All rows are made from the same 11 directions, up to rounding. Whole rows:
(in the rows, 128 means zero)
[[ 96 100  94 120 104 101 121 106  87 102 117 123 165 121 108 153 168 165
   88 107 152 128 121 177 139]
 [114 137 108 136 149 136 146 134 136  95 141 142 145 116 119 136 138 151
  148 124 157 120 113 126 134]
 [144 137 120 123 120 152 106 129 117 109 128 107 123 136 109 141 155 144
  145 153 141 129 127  80 121]
 [123 113  98 108 123 101 138 123 134  87 138 127 144 114  91 136 108 150
   89 100 103 141 113 145 160]
 [149 129 142 141 157 143 133 156 172 117 150 145 149 112 110 116  73 110
   93 117 119 159 135 114 115]
 [121 129 148 117 125 105 121  97 119 136 116 131 110 132 136 121 121 116
  132 124  89 125 123 133 142]
 [ 95 118 178 152 156 124 142 109 145 125 124 161 140 126 129 143 124 126
  139 132 141 137 114 126 128]
 [109 110 149 136 100 173 126 115 115 166 119 137 103 141 140 140 166 129
  141 171 191 116 160 121  86]
 [117 117 134 112  90 141 140 130 127 151 125 122  79 150 121 145 151 138
  154 171 135 121 138  93 134]
 [166 131 143  86 117 136  85  82 122 125 122 141 130 136 110  88  98  98
   89 118  72 104 139 146 124]
 [128 131 105 132 135 152 130 129 118 106 141 149 122 123 119 117 132 148
  129 151 108 130 121  81 145]
 [ 97 112 143 142 137  68 145 150 116 130 109 140 170 155 136 149 154 143
  140 115  97 114  75 153 191]
 [159 148 127  94  90 124 107 145 134 143 121  78 106 152 116 143 149 115
  154 138 145 114 143 121 109]]

The start of a row, then its end:
[119 134 130 130 141 126 135 135 139 100 136 140 144 128 107 143 136 143
 138 132] | [136 131 111 110 138]
[118 139 179 119 124  96 120 135 162 115 122 102 142 141  91 180 140 119
 144 124] | [166 152 124 123 107]
[149 141  83 140 157 116 135 147 122  84 130  87 141 118 128 136 131 160
 161 106] | [111 127  86 105 171]
[133 133 109 132 143 123 122 120 117 108 131 131 140 113 130 114 117 133
 115 112] | [105 134 120 129 139]
[124 151  94 111 120 109 132 133 126 102 138 113 124 118 114 138 141 142
 140 118] | [136 131 128 128 129]
[134 103 181 153 150 145  85  95 111 141 109 157 177 130 135 109 117 103
  72 121] | [119 136 133 149 104]
[154 137 109  89 108 156 121 112 125 140 130 137 111 140 132  95 127 116
 139 132] | [127  70 142 157 121]
[129 124 140 118 122 124 113 113 123 121 122 128 134 135 114 132 133 128
 118 130] | [119 128 126 125 130]
[ 82  89  47 140  90 103 196 169 100 169 136 136  98 114 169 123 135 162
 105 122] | [124 130 137 176 170]
[108 127 143 157 126 123 153 203 144 148 139 151 135 153 125 151 146 136
 141 173] | [124 156 116  64 148]
[118 105 151 134 150 144 153 104 156 114 125 134 133 126 120 144 117 140
 149 116] | [165 105 108 154 135]
[143 137 136 119 107 175  79 101  74 154 112 153 124 158 148  94 177 119
 138 178] | [116  84 144 100 110]
[147 111 129 131 132 148 115 121 123 126 126 133 140 128 123 113 112 127
  99 127] | [110 127 127 126 133]
[152 128 144  95 119 140 149 161 167 133 135 149 122 173 105 123 122 125
 165 155] | [102  74  99 110 172]
[124 135 124  95 104  91 115 118 109 128 119 134 134 147 120 122 144 125
 123 122] | [ 90 105 118 150 152]
[119 145 139 127 117 135 119 137 123 138 131 142 123 139 128 131 152 122
 141 156] | [140 130 141 103 109]
[116 121 160 160 138 111 144 158 138 160 119 120 121 139 152 144 126 118
 146 138] | [121 152 118 107 138]
[133 134  95 113 102 120 103 120  93 133 126 120 129 121 132 112 141 126
  95 122] | [115 133 151 143 114]
[131 143 162 139 146 104 115 153 148 123 129 132 166 134 116 140 122 109
 118 119] | [127 151 121 123 118]
[ 76 146 139 131 125 112 130 123 110 141 133 197 165 128 144 119 164 118
 119 133] | [161 111 145 175  98]
[148 106 106 118 120 154 106  80 113 116 129 114 114  96 119 106  94 127
  69 107] | [119 146 157 146 106]
[106  85 134 132 108 122 155 151 135 147 121 138 147 149 121 153 144 145
 114 131] | [157 113 117 163 149]
[119 103  82 162 159 153 157 114 113 107 134 129 124  92 150 116 112 163
 123 112] | [131 134 114 130 151]
[120 127 155 163 156 119 138 129 132 142 116 112 119 124 158 139 123 123
 159 125] | [127 146 113 113 134]
[175 108 174 137 137 105  87 131 122 146  98  87 145 155 131 124 103 103
 106 115] | [ 53 142  99 110 162]
[137 150 113 137 131 120 105  92  95 154 115  95 100  98 181 100 119 102
 130 100] | [124 139 160 160  88]
[137 114 115 133 134 104 137 135 133 131 128 114 132 113 134 119  92 122
  95  96] | [ 95 148 124 152 146]
[152 133 194 152 165 138 132 165 184 160 138 161 145 136 138 105  65  76
 111 129] | [100 148 131 114 114]
[170  73 131 132 128 193 148 139 142 172 119 138 122 155 150  94  98 124
 122 137] | [124  65 117 157 155]
[108  96 143 148 131 102 156 161 145 149 121 134 166 136 135 148 123 128
 106 104] | [153 129 114 184 141]
[124 113 149 189 175 159 116 121  78 153 102 164 161 147 192  97 159 135
 158 152] | [100  94  88 107 161]
[113 107 201 127 126 101  92  92 117 130 104 151 155 154 105 142 135 114
  95 138] | [ 86 143 113 118 141]
[135 119 147 112 135 160 116  86 134  97 128 145 125 134  97 128 126 139
 133 144] | [125 109 117 105 134]
[109 127 131 113 109 107 100  56  96 129 119 125  99  96 132 115 115 113
  82 110] | [106 161 166 152  96]
[171 133  77 138 139 205 121 124 105 122 127  91 109 123 155 108 151 152
 179 143] | [173  81 127 107 116]
[134 108 108 148 121 141 134 173 107 157 126 144 145 147 149 112 140 136
 112 148] | [106 119 119 116 155]
[ 87 101 123 106  81 143 115  69  69 168 115 187 115 136 149  97 164 126
  88 151] | [129  90 165 181 111]
[133 121 158 130 131 140 150 150 150 152 128 149 105 159 135 123 121 122
 164 162] | [ 97 106 107  91 163]
[130 110  98 163 134 137 173 188 143 167 132 106 128 120 170 130 118 132
 138 113] | [172 127 132 163 126]
[132 158 100  97 107 130 100 119 111 107 147 153 130 117 104 104 131 121
  93 138] | [106 138 158 112 105]
[ 92 149 127 137 128  83 157 148 142 134 142 133 104 109 137 141 115 121
 133 123] | [116 175 139 117 126]
[135 161 176 130 147 129  98 141 140  99 121 127 166 162 100 161 175 130
 184 156] | [154 114  97  76 123]
[124 107 126 160 161 147 163 152 156 144 141 164 155 108 152 105  84 118
 100 104] | [147 126 130 175 123]
[139 110 136 125 107 147 105 117 111 144 119 120 123 136 123 126 134 124
 101 143] | [126 134 145 119 114]
[122 131 145 151 148 158 144 147 136 156 130 168 140 139 160 109 134 117
 154 145] | [152  96 126 138 119]
[162 134 122 122 109 160 118 159 133 149 127  95 106 148 129 131 142 124
 154 156] | [146 117 139  93 114]
[106  97 182 135 137 127 124  87 124 137 115 173 133 140 124 123 117 122
 106 141] | [ 92 127 115 126 148]
[165 170 141 133 183 153 125 164 160  84 145 160 166 151 111 110 124 130
 185 148] | [ 96  92  75  62 165]
[129 134  96 115 113 149 126 163 125 117 145 160 165 138 107 122 153 140
 109 142] | [157 105 136 136 119]
[113 183 123 107 140  79 134 130 144 103 143 140 131 115 124 126 125 113
 154 106] | [117 131 126 141 122]
[142  97 133 118 120 171 119 119 128 120 125 145 150 147 103 127 138 142
 112 144] | [149  93 121 133 133]
[133 150 155 122 139 111  83  73 107 108 109 102 134 121 127 135 142 116
 139 110] | [128 134 128 132 103]
[141 105 155 129 118 139 142 150 153 159 118 111 123 154 130 143 125 120
 144 135] | [150 108 122 141 133]
[161 128 141 142 153 138 119 154 150 124 128 115 160 131 125 124 105 115
 121 112] | [129 130 116 129 126]
[128 134 145 132 141 106 147 128 153 127 125 101 104 124 133 145 109 123
 161 114] | [123 139 114 124 140]
[126 160 103  83 111 113 112 137 117  91 145 175 158 148  88 113 155 137
 121 144] | [ 93  97 116 116 151]
[117 118 122 153 139 114 131 100  98 135 110  96 101 113 163 132 132 139
 146 117] | [111 144 117 123 144]
[ 94 114  92 140 141 137 142  95 103  96 139 167 137  96 127 116 129 159
 101 121] | [127 134 126 138 139]
[ 73 158  53 126 144 116 148  95 100  70 163 189 141  66 125 104 131 158
  97 105] | [137 145 147 154 114]
[112 100 154 148 114 115 103 112  94 140 106 113 128 137 126 151 150 136
 101 146] | [109 167 127  96 135]
[165 126  43  98  93 152 134 147 113 134 138  91 109 117 135 104 126 140
 115 111] | [144  96 152 167 123]
[154 148 105 108 106 121 149 192 150 155 135 107 114 156 136 126 134 119
 167 137] | [128  97 124 129 144]
[ 87 146 147 144 117 119 126 162 107 145 126 166 153 156 135 149 196 134
 155 173] | [159 124 126 101 118]
[113 145 128 126 140 123 135 111 138 102 134 126 124 113 119 142 134 136
 152 121] | [155 132 126 127 116]
[ 80 108  86 123 112  96 162 117  99 111 120 129 135 128 130 155 175 175
 148 115] | [154  99 101 174 169]
